The groups are shells around one centre, one inside the other: the same stretched ball of 7 dimensions in 7 sizes.
In the rows, zero is written as 128.
Known rows, each followed by its group:
[168 102 139 145  97 137 136 124 134 117 119 107 120 143 121 133  65 129
 135 156 155] : Kive
[142  65 113 165 140  79  95 142 158 146 184 175 156 175 140 157 144 122
 198 159 123] : Kepo
[189  69 142 130 118 166 147 123 144 155 137 130 135 160 144 100 134 183
 185 149 116] : ruzeg
[190  82 131 186 113 103 115 106 118 130 150 139 123 149 129 152  66 153
 160 162 175] : meluf
[152 102 157  83 127 184 155 147 197 147 106 109 121 138 142  72 131 165
 169 140  91] : vumo
[212  76 162 166 116 185 144  68 125 168 126 110 124 173 133 117 149 184
 187 151 116] : pek
[187  68 154 196  94 141 127 108 147 157 136 127  96 182 125 147 104 180
 187 155 162] : vumo
[105 107 111 111  82  72  98 189 178  89 155 123 137 151 153  95 132 120
 159 129 161] : zuzo
[150 111 122 123 157  94 107 128 157 121 152 145 155 120 141 119  99 116
 155 154 124] : Kepo
[139  77 132 164 145  97 100 136 185 156 165 163 134 170 136 149 140 133
 199 155 120] : Kive
[181  94 158 133  97 192 163 113 140 141  97  93 113 156 115 124  84 144
 143 158 123] : meluf
[152  79 146 126 121 167 142 132 169 156 129 124 136 175 130 122 150 136
 181 152  91] : Kepo
[101 102 101  88 135  79 104 186 181 107 166 150 173 141 150 108 140  90
 162 144 106] : pek
[192 106 155 167 127 144 123  75 134 141 125 110 119 142 128 126 102 153
 159 152 141] : Kive
[192  55 145 167  84 176 156 119 120 155 128 120 120 189 120 148 102 162
 172 163 137] : zuzo
[138  92 114 153 152  72  86 124 155 132 178 160 164 155 141 144 147 104
 181 154 120] : Kive
[145  78 111 130 118 105 117 151 140 125 162 146 162 161 139 132 127 117
 168 155 124] : Kive
[180  81 135 198 112 112 116 100 120 137 145 136 122 164 115 177  70 126
 158 169 163] : ruzeg
[148 101 143 105 159 128 109 124 197 152 151 138 147 142 164  69 197 168
 204 129  87] : pek
[129  91 118 109 115 103 123 183 177 117 146 143 138 141 141 112  92 130
 160 149 137] : Kepo
[159  76 125 173 150 107 113 116 143 152 159 161 148 164 118 180  97 104
 172 174 118] : ruzeg
[110 106 122 109 158  78  93 168 213 129 162 159 146 134 152 104 142 123
 184 140 111] : meluf
[177 120 143 107 147 154 125  80 134 131 130 103 162 128 147  82 162 135
 157 140  93] : meluf
[172  73 151 162 150 155 141 120 172 173 128 150 116 159 113 163  78 141
 177 174 109] : vumo
[143  81 139 128 115 151 128 131 167 150 141 123 144 183 136 119 179 128
 187 145  92] : ruzeg
[179 104 157 117 137 169 150 121 171 145 107 116 113 122 132  97  76 169
 155 152 121] : pek
[151 131 139 118 151 117 108 102 162 121 133 115 146 120 140 102 129 117
 151 143 113] : Kepo
[146 124 138 128  97 123 109 109 144 106 130  89 138 149 140  98 151 117
 148 133 136] : Kive
[190 103 170 113 142 201 162 101 172 162  96 106 112 130 129  93 101 175
 162 152  97] : vumo
[149  61 145 162 160 129 117 136 203 186 157 173 125 180 132 151 149 154
 219 160  94] : zuzo
[113  86 112 109 130  97 102 161 176 130 171 148 171 171 152 111 193 107
 190 140  93] : meluf
[217 107 171 117  96 222 177  82 120 138  82  69 111 133 128  80  90 184
 136 147 126] : zuzo
[152  84 143 165 122 122 123 139 178 148 134 141 107 160 121 153  81 139
 172 161 142] : meluf
[120  77 136 120 144 116 112 169 222 160 157 160 133 169 150 108 174 152
 213 141  94] : pek
[171 100 152  92 111 172 146 134 175 137 118 103 124 138 157  51 150 194
 176 128 114] : meluf
[160 111 138  96 172 152 136 114 162 142 127 131 159 121 134 108 116 116
 153 158  77] : zuzo
[177  74 127 165  90 131 133 121 110 128 142 124 137 170 123 152  90 131
 154 163 152] : ruzeg
[165  99 139 157 148 122 122 111 153 141 134 140 130 137 117 157  68 115
 152 169 128] : ruzeg
[171 126 141 156 109 108 104  88 129 106 132  98 127 132 135 115 103 130
 141 142 163] : meluf
[143  93 123  82 105 134 125 154 159 119 150 117 162 154 166  57 191 156
 179 125 106] : zuzo
[206 127 161 153 122 165 136  54 113 126 103  83 119 121 121 115  78 143
 128 153 143] : vumo
[144  68 135 155 134 107 114 159 195 158 157 165 119 167 138 138 116 158
 201 154 131] : Kepo
[188 114 150 149  97 139 117  81 126 120 129  90 124 144 147  86 141 170
 160 132 154] : pek
[170  97 158 153 142 156 123  85 165 162 129 120 128 163 130 126 155 143
 184 150  99] : Kive
[165  91 143 183 114 116 117 114 150 138 135 130 110 159 117 163  74 131
 160 162 158] : ruzeg
[158  82 156 110 122 193 162 140 180 161 108 117 122 163 124 115 120 147
 170 156  87] : zuzo
[120  77 113 143 168  64  79 150 194 152 194 185 165 167 156 131 188 125
 218 146  99] : vumo
[129 103 145 118 115 149 129 138 184 137 123 111 131 165 128 119 147 112
 165 145  99] : pek
[190 120 155 175 108 144 129  71 116 121 108  91 110 135 110 149  53 122
 124 161 162] : zuzo
[161 112 139 120 147 121 108 105 163 133 147 125 149 134 155  83 165 151
 178 135 111] : Kive
[127 111 129  64 113 135 129 171 188 112 133 111 148 134 162  49 164 148
 165 124 105] : pek
[130  64 120 133 154  82 107 189 214 155 174 191 133 152 152 122 118 164
 211 152 124] : vumo
[155 108 150 155  81 133 109 100 147 123 133  88 121 176 141 104 177 144
 172 129 143] : zuzo
[175 100 132 197 134  89  92  76 119 131 158 135 139 154 125 167 107 113
 162 161 153] : vumo
[158  92 132 173 163  93  97 104 160 150 161 159 141 150 129 159 114 118
 180 162 123] : ruzeg
[140  58 131 123 124 134 140 187 197 157 145 162 124 166 136 126 104 160
 192 157 116] : vumo
[155  84 154 116 124 164 138 141 196 160 127 126 118 161 146  89 155 178
 196 139 102] : Kepo
[146 128 153 117 125 156 127 101 164 127 111  90 133 143 127 110 138 106
 145 144 101] : meluf
[173  82 133 146 147 116 125 134 161 146 147 157 130 134 136 130  75 158
 172 162 136] : Kepo
[161  81 153 142  99 149 133 141 183 149 128 121 103 167 141 101 132 184
 189 139 138] : ruzeg
[130 118 104 100 142  66  92 150 156  96 168 142 172 116 159  91 129 111
 154 139 131] : pek
[176  93 126 155  99 107 113 115 119 115 151 122 138 149 143 116 109 151
 159 146 164] : Kepo
[145 119 123 138 148  87  95 110 148 116 153 133 156 130 136 130 117  98
 152 151 127] : Kive

New rows, each followed by its group:
[148  85 118 192 144  73  87 106 136 138 175 160 154 170 121 190 116  86
 173 169 133] : vumo
[122  95 118 130  80  89 115 187 171 100 143 128 120 151 137 120  82 128
 152 144 171] : zuzo
[175  69 156 138 149 178 152 126 182 181 124 145 120 161 126 131 111 166
 190 164  91] : pek
[127 110 136  86 125 124 115 157 200 125 140 120 140 141 161  62 175 152
 181 125 106] : Kepo
[184 103 161 172 123 153 127  79 146 149 118 108 110 154 119 139 103 145
 162 156 135] : Kepo
[163 112 155 107 116 161 124 102 168 137 127  93 135 152 158  57 202 171
 183 121 103] : meluf
[175 105 163 157 138 165 123  69 155 159 123 107 127 163 127 127 158 138
 177 149  99] : ruzeg
[146 131 126  89 134 109 113 132 157  99 136 113 154 108 154  72 120 128
 141 135 126] : meluf
[198  79 165 167 138 192 150  71 137 177 116 118 124 171 112 153 120 144
 174 168  95] : pek
[145  74 112 186 119  57  92 152 152 127 176 169 131 162 132 170  80 125
 176 162 173] : meluf
[169  95 131 144  82 139 141 130 117 110 122 104 128 152 120 137  65 122
 130 159 158] : meluf
[154 104 131 115 133 105 112 144 176 124 147 136 134 125 157  81 121 166
 173 136 138] : Kepo
[171 116 147 156  86 134 118  93 127 112 123  86 120 152 131 114 118 136
 146 140 158] : Kepo
[193  72 153 139 103 179 157 124 146 154 120 118 114 160 134 108 104 189
 174 152 130] : Kepo
[102  98 118 123 115  76  95 181 201 117 160 145 136 157 146 117 140 115
 178 139 134] : meluf
[181 102 158 158 114 162 122  68 135 148 128  96 131 170 134 114 174 147
 177 141 114] : ruzeg
[183  74 149 177  97 138 124 109 146 150 140 124 109 175 136 126 127 180
 189 147 154] : ruzeg
[205  82 167 180 125 166 132  73 146 169 127 119 107 165 132 124 131 190
 191 151 131] : pek
[114  93 114 107 153  91  97 154 185 135 173 156 174 158 152 112 188 104
 191 143  85] : ruzeg
[122  69 108 164 134  65  92 162 169 137 182 177 151 175 132 171 123 100
 188 162 131] : ruzeg
[127  62 110 138 137  79 106 185 188 143 178 183 146 165 146 137 124 139
 199 155 127] : Kepo
[150  69 118 145 103 117 123 147 138 132 157 141 150 177 134 141 128 124
 173 156 129] : Kepo
[161  84 140 151 119 158 135 104 134 148 132 118 146 179 115 157 133 102
 161 164  99] : pek
[186 114 139 166 132 120 113  73 113 123 135 113 139 133 125 140  90 119
 141 158 144] : ruzeg
[142  95 150 132 103 163 138 131 172 142 116 106 121 174 121 131 133 119
 163 150 108] : vumo
[117 115 107 104 130  81 107 165 159  97 151 137 162 127 137 123  94  81
 136 152 129] : pek
[129 102 131 132 126 102 115 160 187 125 138 139 122 140 129 133  83 119
 157 154 138] : meluf
[165 104 142 181 111 116 108  91 132 128 137 114 124 161 120 155 106 115
 155 156 150] : Kepo
[192  55 152 186 119 163 132  90 137 178 146 136 127 197 128 150 157 167
 205 159 114] : zuzo
[217  86 173 199 106 187 147  55 118 163 105  98  96 169 107 157  83 163
 160 165 144] : zuzo
[120 126 123 140 131  61  69 119 171 107 167 126 151 145 153 107 176 105
 173 129 135] : zuzo
[128 100 106 158 135  50  87 150 154 109 171 160 149 140 131 162  78  88
 153 161 156] : meluf
[178 112 150 131 167 154 117  63 144 153 137 117 159 143 139 107 177 129
 175 147  77] : vumo
[155  90 139 108 182 134 125 136 198 164 147 161 146 132 148 101 136 157
 194 152  82] : vumo
[199  75 148 150  86 162 144 112 126 140 129 109 117 164 143  98 121 195
 175 143 151] : pek
[139 116 130 113  95  99 111 158 173  99 137 112 122 129 155  75 113 156
 155 128 163] : pek
[174 105 143 147 121 124 129 126 157 126 123 124 108 124 129 122  49 156
 147 155 162] : pek
[193  61 139 166 103 162 146 107 112 153 138 128 136 181 123 149 111 150
 171 165 128] : pek
[105 113 102 121 139  35  72 169 184  99 181 158 159 130 158 109 134 105
 170 137 144] : pek
[162  93 152  98 133 189 146 112 165 158 123 108 150 165 142  87 190 145
 182 141  65] : pek
[158 112 156 149 117 145 111  84 160 141 129  97 128 167 137 109 182 135
 178 135 112] : meluf
[112  91 114 147 101  76  95 166 170 115 163 140 140 173 135 144 131  99
 170 147 144] : meluf
[176  88 124 115  94 135 136 136 121 113 142 115 149 144 151  86 119 161
 156 142 143] : vumo
[196  70 160 175 120 175 147  95 143 170 122 126 110 172 117 150  98 165
 178 165 124] : Kepo
[149 130 148 127 127 123 103  97 168 122 132 100 133 138 147  86 166 135
 166 129 122] : ruzeg
[137  75 116 151 111  87 115 175 166 126 158 158 129 157 131 150  74 128
 167 160 156] : Kepo
[114  96 114 132 145  81  82 130 168 131 180 148 178 174 148 130 209  86
 191 142  91] : zuzo
[206 117 185 140  97 228 164  53 129 148  77  55 104 154 118  99 126 161
 144 145 112] : zuzo
[198 107 160 133 115 196 153  69 116 141 103  83 134 149 122 112 121 139
 143 153 106] : Kepo
[176  90 148  83  99 187 160 142 159 136 115 100 131 144 155  51 146 192
 170 132 111] : zuzo
[142  80 135 101 146 145 123 140 187 159 154 142 159 168 156  87 207 151
 207 138  70] : pek
[126  82 129 150 163  93 106 157 203 155 157 175 132 154 127 161  99 114
 186 165 112] : zuzo
[108  97  89  98 127  57  90 179 157  97 185 155 187 145 160 104 158  94
 167 140 121] : zuzo
[120 101 116 130 168  63  75 139 192 135 183 167 164 147 159 112 182 120
 200 139 105] : pek
[174  53 145 161  93 169 146 127 143 164 137 128 125 200 126 142 143 159
 191 157 118] : zuzo
[170  90 116 151 123  99 117 125 118 117 154 141 150 139 132 143  75 122
 147 162 152] : Kepo
[206  68 153 194 109 146 130  90 130 160 139 131 109 171 129 142 104 186
 186 158 155] : pek
[173  53 129 182 108 121 128 136 139 153 156 156 125 182 125 166  93 151
 185 167 148] : ruzeg
[156 103 134 174 122  99  96  95 138 128 152 125 138 161 130 147 132 112
 166 151 141] : Kive
